The rows are grouped in 5 different ways at once. Each group adds its own fixed numbers to the row, and there is some noise. The rows also spread widely along 15 directions, which tell nothing about the answers.
In the rows, zero is written as 128.
Some rows, each with its group in each grouping after it:
[147 118 173 168 143  56 130 141 102  92 166 139 141 103 145 162 128 152
 175 136 144 103 151 143 113 139 114 113 176 139 165 137  96 110 116 106
 116 183]
C Q_915 R Q_80 Q_280
[141  94 146 134 122 186 158 154 190 145 120 157 157 131 155  95 132 153
 122 162 132 121 118  44  96 141 114 139 153 120 163 106  83  87 133 117
 189 108]
C Q_128 K Q_528 Q_280
[153 143 119 115 124  58 150 107 128 140 137 115 148 111 102 182 116 128
 115 153 173 194 103 147  92 112 210  94  88 138 131 112  67 117 105 111
 125 142]
X Q_524 R Q_275 Q_557
[121 137 115 119 131 172 119 110 115 158 121 125 114 137 143 149 158 116
 125 132 107 136 169 122 158 131 116 155 152 115 123 109 155 163 124 139
 111 111]
T Q_524 U Q_454 Q_164
[137 105 140 139 155 118 149 141 129  59 138 113 129 152 143 169 137 131
 155 121 110 127 132 158 131 140 102 138 203 170 132 144 136  94 145 115
  96 121]
M Q_128 K Q_22 Q_182
[132 122 119 127 178 193 115  91 176 107  92  85 111 159  90 186 105 115
 148 136  99 183 122 132 131 134 126  97 192 128  96 135 152 135 167 161
 135  91]
X Q_915 U Q_359 Q_604
[134 147 180 175 189  96 141 183 135 122 146 111 154 140 114 158 165 138
 150 154 146 162  87 119 151 100  71 156 213 161  76 182 170 139 140 100
  81  91]
M Q_524 U Q_454 Q_604
[121 115  99  90 148 128 169 130 117 145 161 154 112 113 160 149 119 114
 128 124 115 187 129 134 132 135  99 163 101  85  61 155 164 147 126  86
  53 160]
T Q_128 K Q_80 Q_164
[137 137  99  79 133 101 194 138  96 135 153 160 149 110 155 141 177 159
 142 148 169 152 151 113  87 137 158 184  90 123 119 119  81 104 121  87
 108 168]
C Q_524 U Q_359 Q_557
[115 106 113 159  82 139  97 120 165 178  97 177 109 106 140 108  74 106
  72 164 117 126 118 115 112 151 165  83  71  72 156  87  68 107  89 144
 152 134]
T Q_128 R Q_528 Q_182
[ 78 128 167 144 159 210 152 166 128 170 123 135 174 109 174  88 163 125
 123 134  97 189 120  70 155 122 126 156 110  89 126 137 154 135 139 100
 140 152]
M Q_915 U Q_275 Q_604
[115  97 108 157 175 127  94 136 112  76  94 152 139 119 118 126 158 126
 148 174 143 123 116 183 115 136 136 173 142 121 124 156 100  60 137 141
 145 161]
C Q_524 R Q_22 Q_280
[141 155 148 121 134 161 167 136 112 193 165  92 133 109 170 139 191 133
 102 101  99 143 183 107 146 111 125 138 166 156 125  99 173 177 129 132
 110 123]
C Q_128 R Q_528 Q_604
[153  87 138 142 155  91 103 113 118 130 140 148 133  82 127 188  89 113
 100 106 113 106 102 196 118 134 115 109 145 122 100 129 184 159 123 115
  66 137]
X Q_128 U Q_275 Q_604
[134  99  98 143 151 190  95 106 111 121 112 139 142 107 131 108 173 145
 102 135 103 142 172 130  90 169 100 136 134 107 144 106 121 111 134 146
 128 144]
M Q_524 K Q_528 Q_604
[150 117  87 131 156 110 155 123 131  97 138 129 129 130 121 153 150 123
 102 146 136 172 126 172  97 150 132 128 143 157  97 133 121  87 140 130
  72 125]
M Q_128 U Q_80 Q_604
[157 116 127 116 188 170  97  91 146 138  95 113 122 109 110 155  98 127
 110 131  96 136 117 158 109 125 154  97 126 111  87 132 172 132 154 155
 154 121]
T Q_524 U Q_22 Q_164
[112 191 124 108 157  74 109 152  53 124 129  95 105 130  96 110 129 146
  99 115 128 144 150 119 137 135  94 139  77  83  60 199 112 155 143 112
  64 166]
X Q_524 K Q_528 Q_164
[138 163 188 170 139 106 174 147 134 208 175 133 130  89 169 134 146 132
 109 150 127 178 137 102 131 115 165  68 133 139 143  92 124 148  92 121
 110 144]
M Q_915 R Q_275 Q_164
[117 142 137 134 126 100 152 170  68  96 139  93 195 122 152  99 199 134
  62 109 134 141 136 156 138 117 168 169  92 174 169 134 109  81 148 103
 118 156]
M Q_128 R Q_528 Q_604
[138 176 152 125 112 137 128 127 151 146 101  69 137 162  98 140 111 158
 120 121 140 115 156  42 133 131 150  85 174 129 169  98  64 157 137 150
 178  86]
X Q_128 K Q_528 Q_604
[ 85 151 120 119 112 147  74 106  72 140 114 107 148 113 108 105  99 148
  85  91  99 140 182  71 123 174 117 102  54  29 148 134  85 166 138 115
 113 173]
X Q_128 U Q_454 Q_280
[135 147 148  97 117  97 119  92 104 138 143  98 155 123  97 189  68 160
 177  98 122 137 147  75 112 132 123  94 116  60 117 145 103 184 138  96
 133 165]
M Q_128 R Q_359 Q_182
[181 168 143 103 159 127 136 101 144 162 128  55 130 130  83 169 132 146
 140 140 121 196 116 113 103  93 148  94 125 147  65 151 128 145 154 148
 168 139]
M Q_128 K Q_22 Q_280
[126  96 128 164 160 150 126 107 171 109 140 113 148 142 126 205 117 120
 150 120 105 173 125 134 133 136 109  95 251 134 147 107 158 147 133 127
  85  68]
C Q_915 K Q_528 Q_182
[ 98 146 100 109 131 154  96 100  85  92 109  81 174 158 105 154 140 155
 150  97 136 126 192  74 141 150 129 141 163  83 184 120  86 160 149 125
 144 117]
T Q_524 K Q_80 Q_280
[ 98 131 130 153 206 163 172 162 158 107  84 156 117 134 177 111 149 127
 121 146 145  88 121 161 151 136 204 150 202 162 148 116 132  62 151 144
 126  96]
T Q_524 R Q_454 Q_280
[156 137 185 141 118 168 110 135 138 145 127  65 129 158 119 135 174 116
 149 158  90 163 137  96 162  82  85 144 151 165 108 149 148 133 139 150
 194 132]
M Q_128 U Q_80 Q_164
[167 143 154 132 113  94 140 137 148  96 124  73 112 174 121 164 122 112
 114 148 136 150 102 153 140  99 161 111 144 211 136 140  95  87 136 133
 152 112]
M Q_524 U Q_528 Q_280
[135 138 137 113 122 109 118 135 115 132 131  85 160 133 104 142 113 132
  82 117 122 156 103 116 125 112 133 125  90 121 114 153 125 142 149 111
 129 126]
C Q_128 U Q_359 Q_604
[133 113  78 131 145 182 116 107 141 112 127  97 125 156  86 146 158 114
  90 143 101 225 140 114 112 155  56 130 141 124  89 141 140 133 146 128
  72  87]
X Q_524 U Q_454 Q_604
[134 144 110 141 114  70  94 125  85  94 106 103 150 142  85 158 186 129
 140 165 169 130 150 163 131 117 128 159 145 147 148 136  69 108 118 145
 137 133]
T Q_915 R Q_275 Q_557
[146 121 118 168 162 179  89 101 165 121  90 105  71 130 114 119 115 124
  88 142  80 119 162 149 110 162 139  51 164 132 132 107 126  98 142 202
 143 113]
T Q_128 K Q_80 Q_182
[126 137 195 120 131 162 172 162 109 139 153  84 159 113 179 107 176 127
 124 120  91 203 126 103 147  91 144 149  81 160 138 142 137 112 140  89
 166 186]
X Q_915 K Q_22 Q_557
[125  60 129 126  92 156  95  96 127  97 108 145 146 124 147 166 103 107
 132 125 105 115 131 158 130 139 144 144 114 116 183 100 109 103 126 118
 163 160]
X Q_128 U Q_359 Q_280
[108 136 160 134 154 132 165 180 104 122 149 130 136 103 174  70 138 132
  78 133 105 165 118 118 117 134 159 127  50 123 130 157 117  77 134  95
 112 186]
C Q_524 U Q_275 Q_182
[141 127 106  95 140 139 126  81 114 101 111 110 126 135 129 188 121 149
 170  99 124  59 193 137 130 146 158 124 198 121 161  94 118 143 146 151
 149 125]
T Q_128 R Q_80 Q_182
[137 143 128  81 121  92 152 119 142 142 120 119 136 129 134 179  46 127
 104 101 132 113 100 126 134 114 200 104 106 104 120 122 115 144 140 106
 125 116]
T Q_128 U Q_528 Q_182
[146 144 169 158 140 169  70  85 114 178 129  51 154 102  91 156 165 130
 125 131  91 225 150 114 120  97 148  81 107 118 134 115 142 175 132 151
 184 165]
X Q_524 K Q_359 Q_604
[100 126 124 142 165 107  52 126  70 123 106 121 177  97 103 117 109 134
  64 107 110 121 122 147 130 140 133 127  79  54 124 158 143 144 143 114
  96 147]
C Q_524 U Q_528 Q_164

New rows. What belongs after each?
[132  99 150 140  96 170 141 117 125 159 137 129 190 100 172 150 190 126
 143 137 132 155 155 113 133 109 176 152 151 145 214  56 117 135 104 121
 187 145]
T Q_128 K Q_275 Q_604
[147 180 157 123 126 169 147 123 129 195 134  76 137 123 124 107 195 144
 126 162 124 223 167  59 117 100 164 115  93 134 127 111  87 137 122 142
 186 155]
X Q_524 K Q_528 Q_164
[ 72 135 134 173 148 121 104 121 152 105  78 135 153 144 126 151  61 113
 116 130 142 117 112 113 160 150 215  70 161  82 205  99  69 112 125 137
 142  97]
X Q_915 R Q_80 Q_164
[107 123 102 134 163 159 115 136  82 123 126 134 110 115 140 114 201 121
 119 126  97 150 184 160 142 147  72 185 147 109  89 148 162 128 136 138
  61 159]
X Q_128 K Q_528 Q_164
[ 90 132 185 139 138 173 135 170 114 151 114 118 137 120 184 105 148 121
 119 101  86  99 138 108 185 106 138 167 145 124 143 134 161 137 140 116
 149 146]
X Q_128 K Q_528 Q_182
[122 111 145 151 118 135 156  93 177 170 136 137 172 119 129 211 112 114
 181 167 157 238 106 101 120 107 202  99 152 114 164  77  81 139 100 109
 157 129]
X Q_915 U Q_359 Q_280
[150 159 125 132 185 142  94 101 107 136  88  67 156  99  78 123 185 156
  93 133 118 149 152 159  94 115 200 101 122 137 112 124 112 104 165 180
 172 146]
X Q_128 K Q_528 Q_182
[175 121 141 110 159 135 135  97 113 115 130 109 123 107 147 159 130 156
 113  94 106  67 180 154 105 148 158  93 175 150 164  87 151 134 144 154
 132 136]
T Q_128 K Q_275 Q_164
[160 134 204 158 158 152  79 132 134 156 116  91 146 103 108 114  99 163
  96 121  94  83 130  69 116 125 102  71 133 111 132 137 141 162 145 139
 191 127]
X Q_524 U Q_80 Q_604
[117 135 170 162 104  94 123 151 133 127 137 130 128 144 143 141  81 128
 115 132 134 119 119  89 142 140 131  88 135 121 174 124  84 132 101 106
 116 124]
M Q_524 U Q_275 Q_280
[122 156 134  93 172 109 158 156 150 128 107 124 154 152 110 153 120 147
 157 149 154 135  84  96 139  99 136 171 158 109  64 181 120 123 159 103
 138 101]
C Q_915 U Q_528 Q_182
[176 126 106  82 122 114 143  80 113 104 141  93 167 125 100 179 131 161
 107 109 128 137 159 122  76 145 156 108 123 143 143  98  95 128 151 117
 131 124]
X Q_128 U Q_454 Q_182
[133 145 154 159 180 139  96 121 133 144  88 130 134  96 128 112 113 158
 113 143 131  85 142 121  99 143 204  83 135 104 159 110  88  98 136 164
 184 147]
C Q_524 U Q_528 Q_280
[182 112 123 154 134  98  89 105 131 112 143 110  95 140  89 189 145 124
 135 151 113 141 135 173 110 128  52 116 193 164  86 140 142 136 116 148
  89 109]
M Q_524 K Q_528 Q_182
[126  73  94 135 133 115 148 158 146  98 135 177 107 128 158 142 125  95
 101 149 124 132  94 183 128 143  81 175 143 146  98 147 146  90 121 109
  64 122]
C Q_128 R Q_22 Q_604
[171 106 137 109 116  97 128 105  93  68 154  90 129 135 120 173 125 138
 126 108  97 123 153 170 101 139 108 119 122 164 133 139 122 104 149 115
 111 168]
M Q_128 U Q_359 Q_182
[112 125 155 156 128 121 111 154 104 102 103 128 187 112 129  81 161 140
  83 164 140 147 110 124 110 122 192 140  53 127 183 126  54  53 132 113
 183 167]
X Q_524 U Q_454 Q_182
[141 119 172 162 134  75  88 150  82 142 126 150 114  85 146 116 147 110
  89 156 121 105 112 194 139 109 141 141  74 138 116 143 134 112 101 127
 120 187]
X Q_524 U Q_275 Q_164
[162 173 156  96 160 150 132  98 135 159 107  50 134 140  81 163 151 145
 162 149 122 176 141  98 122  89 167 118 132 138  83 145 121 143 162 157
 196 135]
X Q_128 U Q_359 Q_164
[147 113  99 120 122 137 143 136 101 172 150 162 144  97 165 114 183 134
  50 125 121 112 146 142 112 142 101 163 109 139 116  98 151 141 117 110
  85 120]
M Q_524 R Q_528 Q_604
[133 146 154 165 148  70 146 150 119  61 152  73 149 162 131 154 107 140
  86 105 134 125 136 131 137 142 167  68 183 181 203 123  95 101 141 117
  95  88]
C Q_524 R Q_80 Q_164
[114 149 119 111 127 128 120 147  80  99 122 115 106 142 136  86 116 140
  82 121 105 126 151 111 122 162 100 131  56 106 116 169  91 105 144 114
 105 170]
M Q_524 U Q_22 Q_280
[143 119 171 159 157 118 117 145 145  85 120 119 110 161 122 158 108 138
 161 142 119 102 121 122 138 135  76 119 205 144 127 156 129 120 139 126
 124 109]
M Q_524 K Q_359 Q_164
[122 108  85  83  74 110 183 114 160 160 144 161 114 147 153 211  87  76
 123 134 151 186  94 139 150 120 150 155 122 126 112  96 120 162  94  90
  70 100]
X Q_128 U Q_275 Q_604
[ 96 141 113 120 144 100 143 122 109 123 130 146 166 120 129 175 128 148
 195 132 158 140 153 101 126 139 147 152 170  68 139 126  83 142 122  99
 109 146]
C Q_915 R Q_528 Q_182
[145 135 179 143 123 100 106 107 142 137 117  94 209 122  86 188 126 146
 182 160 159 184  95  92 118  89 155 112 140 113 148 131  81 132 127 109
 202 138]
M Q_915 R Q_454 Q_557
[152 141 188 143 177  99 170 158 150 169 142 143 133  88 148 133 128 138
 128 167 140 181  76 136 104 102 175 114  93 143  76 153 133  89 123 105
 131 166]
M Q_524 U Q_454 Q_557
[146 100 115 115 151 114  98 112 121  84 100 114 105 137 105 161 105 118
 115 122 115 104 111 193 125 131 122 141 131 137  98 158 136 104 158 138
 123 147]
X Q_128 K Q_359 Q_280
[163  71 149 136  75 138  74 104 141 185 146 156 148  93 125 158 128 123
 137 154 108 139 122  89 110 117  45 144 110  80 121 115 135 170  91 115
 168 157]
C Q_128 K Q_80 Q_557
[129 169 140 131 133 172  87  96 116 157 100  43 132 136  88 138 170 113
 104 136  88 204 153 125 147  97 166 101 108 133 114 127 122 142 148 171
 174 133]
X Q_915 U Q_528 Q_182
[127 116 131 159  67  77 152 140 124 147 162 176  91 128 170 172 116 115
 126 140 134 102 164 132 140 153 113 119 165 132 171  79  91 147  72 115
  70 122]
T Q_128 U Q_359 Q_182
[ 41 160 130 171 160 107 104 165 117  94  70 119 153 157  99 116 131 120
 146 162 153 179  97 119 170 123 172 153 128  80 129 177  62  90 141 124
 129 140]
X Q_915 K Q_359 Q_182
[156 155 179 136 221 106 134 113  99 148 135  86 158  75 142 175 161 153
 131  98 122  94 139 195 125  98 210 104 186 171 122 119 196 147 157 149
 130 150]
C Q_915 U Q_275 Q_280
[187 120 112  83 100 126 159 114 130 137 150 131 111 131 129 132 145 142
  97 153 133 144 139 108  81 139 106 137  80 159 112 115  86 108 126 110
 134 141]
X Q_524 U Q_454 Q_280
[148 154 122 104 138 162 113  88  79 173 152 105 125 107 138 153 173 174
 152  90 107  95 238  79 114 153  86 131 183  98 143  92 136 206 127 140
 120 148]
C Q_524 K Q_528 Q_280
[160 118 125  82  89 153 119  78 133 131 137  82 115 150 105 175 107 123
 169 127 105 180 156  86 117 124  92 123 110 109 117 132 100 157 132 121
 169 166]
X Q_128 K Q_80 Q_280
[148 114 132 128 120 128 103 114  85 130 159 110 112 108 152 128 112 130
  44  78  77  91 170 146 129 160  82  94 104 128 144 118 170 163 135 111
  74 142]
T Q_524 R Q_454 Q_280
[106 130 132 158 110 141  97 138 135 155  88 129 117 140 140 127 138 104
  92 143 121  90 127 142 170 122 149 140 147 134 150 103 117 130 122 158
 150 109]
M Q_128 R Q_359 Q_604
[108 127 135 130 122 167  97 121  78 129 119 120 152 124 164 123 154 133
  98  92  96  68 179 117 158 146 120 152 138 117 176 100 147 158 135 129
 137 135]
M Q_524 U Q_80 Q_604
[168 100 118 127 105  49 135 158 151  84 135 134 141 160  91 162  96 123
  85 162 157 141  59 136 109 123  77 138 128 161 101 160  91 100 123  94
  95  87]
X Q_128 K Q_22 Q_164
[140 134 141 174 148 107 126 133 178 117 117 112 135 152 102 170  87 152
 114 132 144 116 123  94 111 154 138  59 227 136 171 100  91 136 130 150
 117  63]
C Q_128 K Q_359 Q_604
[145 145 183 156  94  62  66 129  86 165 152  99 166 100  82 146 111 144
 109 129 124 150 120  85 127 113  55  99  83  80 121 157 110 198 110  92
 128 162]
X Q_915 R Q_454 Q_604
[175 140 139 141 112 105 123 114 106 181 151 134 106  89 141 154 199 131
 118 160 128 128 172 161 110 116 123 136 138 164 117  93 124 138  98 157
 127 155]
C Q_915 U Q_528 Q_557
[118  60 125 157 136 123  90 111 134  90 120 135 112 111 143 156  83  68
  66 118  85 163  84 234 142 137 139 111  94 137 124 143 165  86 137 117
  79 156]
X Q_128 R Q_454 Q_280
[160 141 120  75 121  83 149 126  84 186 164 124 167  95 136 149 159 141
  78 120 143 159 105 137 114  93 133 167  56 136  73 138 148 170 125  79
 108 156]
M Q_524 K Q_22 Q_280
[146 150 141 149 177 144  82 125  85 136  94 104  96  95 105  90 169 158
  70 123  94  62 180 153 106 156 119 112 118 124 102 138 139 117 156 183
 128 158]
X Q_128 U Q_359 Q_557
[149 127 129 110 122  93 133 113 141  92 121 107 116 150 105 175  65 132
 130 124 126 114 122 122 117 137 147  88 133 126 129 135  88 118 138 124
 130 123]
X Q_128 U Q_80 Q_182
[130 111  91  99 165 101 109 115  74  68 107 143 171 121  92 164 166 148
 174 142 149 123 137 163 103 136  96 203 139  95  84 172 110 104 154 105
 107 161]
X Q_915 U Q_528 Q_182
[153 147 123 123 130 107 144  99  89 103 154  81 139 123 118 178 177 151
 162 118 132 166 196 144 106 136 153 113 167 152 162 103  97 128 124 138
 113 161]
T Q_128 K Q_275 Q_182
[ 75 125 122 139 148 134  70 122  83 124 104 144 134 132 113 155 121 121
 167 126 103 127 143 129 165 139  59 173 139  44  80 175 151 172 137 113
  85 154]
M Q_915 U Q_359 Q_182
[100 161 162 174 167 161  70 111  96 134  92  84 157 114 130 112 135 153
  85  92 102  93 174 118 143 148 194  70 152 109 207  96 116 138 146 162
 158 130]
M Q_524 K Q_454 Q_280
[144 101 109  92  86 145 110 102 126  93 131  71 187 165  71 179 139 118
 136 137 122 234 120  86 115 112  66 162 109 112 111 158 101 135 144  94
 140 118]
X Q_128 U Q_528 Q_557
[184 138 126 108 130 134 135 131  97 139 159 113 105 117 119 102 173 159
  83 140 101 128 168 108  84 154  36 125  99 148  77 147 131 135 136 130
 104 153]
M Q_915 U Q_275 Q_604
[200 120 155 100 118 130 130 134 122 124 153  98 113 122 124 120  98 171
  59  99  84  63 155  81  83 155  40  87 120 145 109 138 147 146 152 121
 126 112]
T Q_128 U Q_22 Q_557
[155 129 141  94 149 129 152 119 133 110 120 126 160 125 121 138 126 157
 147 152 141 143 121 107  90 133 157 137  99 120 119 139  90  85 152 112
 167 159]
M Q_128 U Q_454 Q_164
[115  87 128 143 169 175  62 117 159 114  77 139 143 138  95 164  86 126
 134 128  94  96 101 115 142 145  49 139 195  69  85 162 178 151 152 138
 120  77]
M Q_128 U Q_22 Q_557
[136 140 137 122 120 100  69 135  80 107 103  77 171 137  92 135 142 134
  74 114 126 109 121 139 141 105 116 153  97 126 125 161 129 138 148 122
 142 118]
T Q_524 U Q_528 Q_557
[146 134 150 180 160 110  55 104 139 131 103  74 177 116  55 159 138 132
 123 173 134 214  97 144 105 103 155  84 132 112 117 150  99 113 139 158
 171 137]
C Q_915 U Q_528 Q_280
[103 106  95 135 134 204  95 117 172 145  83 123 121 147  98 100 118 102
  88 170 106 197 111  88 126 144 110 125  95  77  96 145 102 106 142 149
 150 115]
X Q_128 U Q_80 Q_280
[141 125  68  74  83 111 173 115 109  76 160 107 135 172 128 151 120 123
  72 115 114 193 137 123 105 160 108 125  75 150 127 126  82 102 140  87
  68 117]
M Q_915 U Q_22 Q_182
[112 160 154 118 119 149  98  87 121 217 128 124 136 105 120 175 110 135
 182 126 107 165 153  67 148 115 110 112 126  43  98 117 137 220 109 122
 142 157]
M Q_915 K Q_454 Q_182
[185 151 152 145 119  90  81 132  82 116 132  98 137 111  92 113 149 190
  98 127 137  58 184  96  78 153  77  97 137 131 160 124  76 141 127 145
 156 143]
T Q_524 K Q_528 Q_604
[188 148 144 118 101  95 113 101 123 204 156 113 161  90 105 145 120 159
  58 128 127 132 131  93  84 127 114  70  79 121 118  98 115 183 119 119
 137 127]
M Q_915 R Q_454 Q_604
[131 117 125  84  69 138 115 133 120 103 124 110 102 172 124 124  89 120
 120 119  98 128 146  73 144 145  44 156  92  94 117 160  93 139 136 102
 134 143]
X Q_128 K Q_528 Q_164
[107 135 124  99 160  78 116 140  68 126 114 140 144  99 143 138 121 117
  75  97 125  90 105 188 154 117 152 171  76 105  81 165 163 140 150  98
  77 160]
X Q_915 U Q_80 Q_557
[ 66 154 146 114 194 156 109 152  93  89  85  72 148 146 116 119 106 120
 148 105 111 167 110 127 179 111 149 159 111  75  93 212 155 131 174 108
 132 160]
T Q_524 R Q_275 Q_604
[139 152 151 141 131 152 118 136  98 103 128  97  82 124 129  77 141 156
 141 148  94 138 200  93  95 169 107 101  88 115 140 152  61  80 136 160
 167 215]
C Q_128 U Q_22 Q_280
[144 116 175 112 101 123 193 140 153 126 175 104 160 138 187 160  73 120
 100 103 121 166 103  88 138 115 182  90 108 160 188 104 116 124 125  68
 138 124]
T Q_524 U Q_80 Q_280
[185 125 144  96  97 151 112  98 127 141 128  63 187 131  88 138 160 159
  93 135 126 148 144  61  88 111 125 107 102 149 164 102  87 140 140 122
 210 111]
X Q_524 R Q_275 Q_557
[159 147 202 175 177 159 120 144 104 139 146  77 109 103 129  95 196 165
 136 143  85 154 177 108 105 121 100  98 143 160 122 143 138 114 145 149
 162 183]
X Q_524 K Q_359 Q_182
[158 125 157 129 154 168 150 111 174 193 127 117 162 114 142 158 137 138
 118 142 132 143 112  90 120 103 169 101 173 148 136  86 146 152 127 131
 170  91]
M Q_524 R Q_275 Q_280
[136 109  84 166 154 140  47  91  81 137 107 152 132  93  99 149 209 132
 133 169 117 118 187 184 108 152  83 158 164 102 115 109 135 139 113 179
 110 145]
C Q_915 U Q_22 Q_164
[ 98 119 135 126 176 185 149 162 148 141 111 136 116 122 176  85 105 120
  61 111  92 134 108 117 142 146 140 121 109 112 121 137 165 114 149 119
 105 122]
C Q_524 K Q_275 Q_604
